The groups are shells around one centre, one inside the other: the same stretched ball of 6 dimensions in 7 sizes.
Some rows, each with its group after it:
[-30 -10  -3  20  -3   2   5 -13  -4  -3  13 -27   2  -9  44  15   4   5
 -28   7 -49 -29] : (2)
[-20  44  -7 -12  18  -8 -18 -19  16 -20 -10  -9 -44  28 -29  14  -9 -17
  30   8 -17  32] : (6)
[-34 -25 -56   6  42   6  24 -32 -16  21  10  22 -70  43  11  48  59  13
 -55  14  28   7] : (2)
[-18 -12 -30  11  29  -8   7 -22 -11  21  22  10 -39  23  20  36  55   1
 -49  10  -3  -6] : (4)
[ 21  39  16   4   9 -18 -28  10  35   5  -6 -30  10 -13   0   8   1 -29
  14 -14 -32 -15] : (0)
[-12  43  11 -16   7 -27 -16 -16  17  -8  -5 -21  -7  23 -18  -3 -19  -9
  30  17 -26  19] : (3)
[  4  14 -20  28  -2  20   9  10  32 -14  -4 -33 -28 -36  38   9  25 -20
 -13 -23 -15 -26] : (1)
[  7  39  26 -27  32 -44 -44 -10  18  25 -12 -11  16  41 -41  21 -18 -16
  25  11 -24  10] : (2)
[-17  29 -11 -27  35 -19 -13 -22  16   7 -25  -4 -33  52 -42  22 -14  -2
  24  16  12  29] : (1)
[  5  27 -14  24   0   0  -1   0  18 -13  21 -16 -34 -24  29   7  43 -26
 -16 -11 -26  -8] : (3)
[  9  21 -12 -11  42  -7 -21  -1  31  21 -31  -9 -25  27 -29  37   5 -18
   8 -12  15   1] : (5)
[ -7  50   2 -33  41 -35 -36 -24  13   8 -12   8 -35  61 -62  26  -6 -18
  34  17  -2  45] : (6)
[-16  56  35  -8 -11 -35 -34 -16   8 -24  16 -27  10   7  -8 -12 -29 -19
  37  19 -75  17] : (2)
[ 39  57  19  -5   8 -30 -26  16  49   8 -11 -32  11 -13 -11  -7   4 -34
  29 -12 -13  -7] : (4)
[ -6  58  13 -37  36 -40 -42 -22  17   5 -16   1 -22  59 -65  18 -22 -19
  46  19 -11  45] : (1)
[ -8  15 -20  30 -16  10  22  -1  17 -23  19 -30 -29 -36  52  -7  33 -11
 -20  -5 -27 -18] : (4)
[  5  -8 -25  15  27   2   5   1  18  25  -4 -11 -21  -1  23  32  41  -8
 -37 -12   8 -28] : (0)
[-19   2  -8 -12  38 -23 -15 -24  -6  27   1   5 -16  46 -15  37  13   2
 -17  17  -9   5] : (5)
[-17  57   3 -37  39 -35 -39 -31   8  -3 -10  11 -44  68 -69  24 -14 -18
  43  23  -8  59] : (2)
[-33  -4 -17  17  17  10  -6 -18  -7  -5  10  -7 -34   9  20  37  18  -5
 -27   0 -37  -8] : (4)
[ -5  27  18   5   1 -17 -22  -4  15  -3   4 -29  12  -5  11   7  -9 -15
   7   1 -52 -13] : (0)
[  0  68  17 -41  37 -41 -48 -18  25   2 -24  -2 -21  59 -76  17 -30 -25
  59  15  -9  49] : (5)
[ -4  26  -5  34 -12  16  -6   6  22 -30  13 -32 -26 -42  40   6  20 -29
  -7 -21 -52 -19] : (2)
[-25  16  -9  19   1   8  -5 -12   5 -22  11 -19 -30  -9  24  16  10 -13
  -8  -2 -44  -5] : (3)
[ -4  29 -13 -13  31 -24 -12 -19   9  11   4   6 -37  36 -23  21  25 -12
   1  13   4  23] : (3)
[ -4 -26 -38  37   6  19  33   2  12  12  10 -22 -25 -30  65  20  56   1
 -60 -14   1 -46] : (4)
[ 11 -14 -24  10  36   0   2   3  21  38 -13 -10 -13   7  16  40  38  -6
 -39 -15  18 -34] : (4)
[ -1  -7 -38  44  -3  23  28   4  14  -8  24 -19 -43 -42  66  14  67 -14
 -53 -19 -12 -34] : (6)
[-35   6 -22   9   6   3  11 -24  -4 -14  11 -10 -39  12  19  14  15   3
 -15  14 -22   5] : (3)
[ 22  36   7   3   6 -19 -13   9  36   6  -5 -30   3 -13   6   0  10 -24
   9  -9 -15 -14] : (0)
[-35   8 -17  12   4   4   6 -22  -4 -17  14 -12 -36   7  21  15  13  -1
 -14  11 -33   3] : (0)
[ -3  23  14  11  -1 -10 -18   1  19  -5   1 -34  11 -15  19   7  -7 -17
   3  -5 -50 -21] : (0)
[-15  -3 -37  33   9  28  13  -4  11 -13   8 -14 -52 -21  41  28  44 -14
 -36 -17 -14 -19] : (5)
[  5  58  20  -5   2 -15 -32   2  34 -20 -12 -33  -5  -4 -17  -1 -25 -31
  43  -7 -42   9] : (3)
[-29  35  17   5 -12  -8 -18 -15   7 -31   7 -32  -5  -4  10  -1 -27 -12
  22  10 -69   5] : (4)
[-20 -12 -34  28  18   9  10 -16 -10   5  30   5 -49  -1  39  35  63  -7
 -55  -1 -17 -13] : (6)
[ -1  35  -7 -11  25 -26 -14 -16  13   7   4   0 -31  29 -20  14  20 -15
   7  11  -3  21] : (0)
[-18 -19 -54  22  29  22  26 -13   4  10   3   2 -64   7  29  39  58   1
 -51  -7  23 -13] : (1)
[ -5  23 -25  -9  39   0 -11 -11  22   7 -22  -1 -50  32 -27  35  14 -15
   5  -5  18  16] : (6)
[-32  15 -23 -26  45 -25 -10 -40 -12  16   1  22 -52  73 -40  36  16   5
  -4  31  11  41] : (2)
[  4  -6 -37  42   5  30  20  10  24  -5   6 -23 -42 -41  55  23  55 -18
 -44 -29  -5 -38] : (5)
[  0  38  10  -9   7 -29 -14 -10  18   1   3 -20  -2  12  -7  -2  -1 -12
  16  12 -24   7] : (1)
[ -5  14 -30  19   2   6  21  -6  17 -10  11 -16 -44 -14  31   4  42  -9
 -21  -2   0  -6] : (6)
[ 15  47 -11  -1  15  -5 -11   3  40  -9 -15 -20 -36  -1 -14   6  12 -29
  23 -13   3  11] : (3)
[-26  42   7 -29  32 -34 -33 -33  -2  -1  -1   7 -30  61 -50  23 -15  -9
  29  27 -23  45] : (6)
[  3  23 -28 -15  48 -17 -11 -16  15  23  -9  15 -53  46 -34  37  37 -14
  -6   4  32  24] : (5)
[-16  58  22 -15  10 -33 -40 -22   5 -18  12  -8 -17  28 -31   6 -15 -23
  36  18 -55  35] : (5)
[-12 -25 -44  26  26  22  21  -5   8  16  -1  -8 -42  -4  39  41  50   0
 -54 -14  11 -31] : (1)
[ -2  36 -24  -3  17  -3   3  -9  26 -10  -8  -9 -51  12 -11   9  21 -16
  11   0  12  20] : (1)

New rows. What belongs after each?
[-40  -9 -18  27  -6   7  16 -22 -16 -15  33 -14 -27  -9  52  13  29   5
 -40  12 -47 -15] : (4)
[ 19  39   2  11  -6 -11  -2  10  38  -8  -1 -36  -4 -27  19 -11  12 -24
  10 -10 -19 -13] : (1)
[-14  33  -9 -28  31 -26 -10 -23  15   8 -18  -3 -30  51 -39  15  -8  -2
  23  21  12  30] : (6)
[-32   0 -10  11  11 -13  -2 -26 -18   1  31  -1 -23  16  23  23  28   1
 -32  19 -41  -1] : (4)
[  4  12 -41   3  34   8  10  -4  28  11 -18  -4 -56  14  -5  29  37 -12
 -13 -11  37   2] : (6)
[ -9  19 -30   0  36   3  -9 -14  13   2  -7   6 -60  26 -17  38  30 -17
  -7  -5   9  16] : (5)
[-36 -13 -37  15  15  12  22 -23  -7  -3  10  -5 -48  13  29  26  32   9
 -36  10  -5  -4] : (1)
[-24  -6  -1   1  14 -11  -3 -15   1  14  -2 -21   7  16  17  21  -5   9
 -17  12 -28 -20] : (2)
[-24  10  -4  -2  23  -9 -17 -19   0   4  -1  -8 -18  26  -5  31   0  -5
  -6   8 -29   2] : (0)
[  7   4 -22   7  22  10   7   7  37  14 -32 -28 -17  -4  10  23   9  -8
  -8 -18  17 -26] : (4)
[ 28  56  10  -2   7 -18 -21  12  47  -4 -13 -30  -7 -12 -11  -5   2 -34
  31 -14 -13   1] : (0)
[  7   7 -31  17  32   2  -5  -4  12  15  12   6 -49   3  12  39  62 -22
 -37 -14   5  -7] : (2)
[-14 -22 -41  10  39   7  13 -14   2  28  -3   4 -42  23  15  46  46   4
 -48  -2  20 -16] : (1)
[-20   4 -25  17   3   8  18 -11   9  -9   6 -18 -34  -6  31  10  24  -1
 -21   2 -12 -10] : (0)
[  8  84  32 -24  -4 -34 -34  -3  42 -27 -17 -36   1   9 -39 -23 -44 -30
  74   8 -37  32] : (2)
[ 24  21 -26  10  17   5  11  13  46   9 -21 -25 -29 -15  11  10  30 -19
  -4 -21  27 -17] : (5)
[-32 -15 -33  36   0  26  20 -13  -5 -16  20 -15 -44 -19  55  24  40  -2
 -46  -5 -31 -22] : (6)
[-44  -5 -24  31  -6  19  15 -21 -12 -27  26 -15 -42 -13  49  17  26   0
 -33   5 -47 -10] : (4)
[-13 -27 -38  25  20  14  23  -7   4  19   7  -9 -31  -4  45  33  50   5
 -57  -6   5 -34] : (1)
[  4  35   0  27 -12   0  -8   4  21 -24  21 -28 -20 -37  34  -2  26 -30
  -4 -13 -49 -12] : (1)
[ 18  57  17 -24  30 -36 -42  -3  33  12 -17 -12  -5  30 -47  14 -10 -29
  38   1 -11  20] : (3)
[-19  11  12  16  -4  -4 -14  -6   6  -8   9 -31   9 -13  29  12  -7  -9
  -8   0 -62 -23] : (5)
[ -2  26   5 -22  31 -29 -21 -12  19  21 -17 -11  -1  38 -29  20 -10  -6
  15  11  -3   7] : (0)
[  1  -6 -23  24  17  15   3   4  20  10  -5 -20 -22 -16  32  31  32 -13
 -32 -20  -9 -33] : (3)
[ 27  28   8  16  -3   0  -8  24  51   1 -22 -51  17 -39  25  -2  -4 -25
  10 -27 -21 -40] : (4)
[ 14  16 -16  17  19   5  -7   8  29   7  -5 -18 -25 -14  15  25  33 -24
 -16 -22  -6 -20] : (0)
[-21  -5 -12  -3  34 -15 -10 -22  -7  24   5   3 -18  35  -1  39  20   2
 -27  12 -13  -4] : (6)
[  7  20   0  23  -4   8  -6  12  32 -11  -4 -39  -4 -35  32   7   7 -22
  -3 -21 -35 -30] : (3)
[ -9  55  31 -32  21 -39 -46 -16  20   0 -19 -19   8  42 -50  10 -46 -16
  52  16 -38  27] : (1)
[ 14   6 -40   8  44   4   0  -2  22  24  -7   7 -56  14  -3  43  59 -19
 -30 -17  33  -4] : (2)
[-32  10 -23 -15  33  -9  -1 -29   1   6 -12   3 -43  50 -22  30   3   6
  -1  19   8  22] : (1)
[-19  52  -1 -19  20 -20 -24 -24  12 -18  -4  -3 -42  38 -38  12 -10 -18
  35  15 -20  43] : (1)
[-42 -10 -33  -4  32   6   8 -29  -6   5 -11   1 -47  43  -4  39   7  12
 -18  15   4   9] : (2)
[-33  -5 -48  24  16  21  21 -22  -6 -15  19   4 -75   5  29  30  52  -4
 -39   1  -4   5] : (5)
[ 13  21  -1  37 -19   6   5  15  30 -16  16 -42  -2 -57  57  -8  29 -25
 -16 -21 -43 -38] : (5)
[ 35  60  23 -28  29 -39 -41   9  51  22 -34 -24  13  23 -49   7 -21 -30
  47  -6   2   8] : (5)
[-11   5 -15  15  22  -2 -11 -11   0   6  16  -2 -31   6  15  34  36 -14
 -29  -4 -26  -8] : (1)
[ 14  33   7  -5  11 -24 -12   2  30  11  -8 -25   4   2  -2   2   4 -15
  11   0 -11  -8] : (3)
[-22 -18 -19   7  31   6  -2 -12   5  20 -14 -12 -15  19  12  43   8   5
 -29  -2  -8 -23] : (2)
[ 19  51   9 -18  19 -32 -23  -1  36   9 -15 -19  -5  17 -29   2  -3 -23
  31   2  -2  12] : (0)
[ 26  67  24 -12   4 -24 -31  12  51  -9 -22 -38   7  -7 -24 -10 -24 -34
  51 -11 -23   5] : (3)
[-22  24  12 -11  18 -29 -26 -23  -3   5   9  -7  -4  33 -13  19  -7  -6
   6  20 -41  12] : (1)
[  7   4  -7  12  13  -4   0   5  24  16  -7 -27   2 -11  24  16  17  -9
 -19 -10 -11 -32] : (0)
[-28  -6 -18  23   5  -3   8 -20 -14  -2  34  -5 -28  -1  41  20  42   0
 -43  11 -37 -12] : (5)
[ 18  22 -29   7  33  10  -6   7  38   9 -22 -11 -47   1  -7  31  32 -26
  -5 -25  23  -5] : (2)
[ 17  32  14  22  -9  -3 -16  16  36 -10   0 -43  11 -40  30  -1   3 -29
   5 -21 -46 -31] : (1)
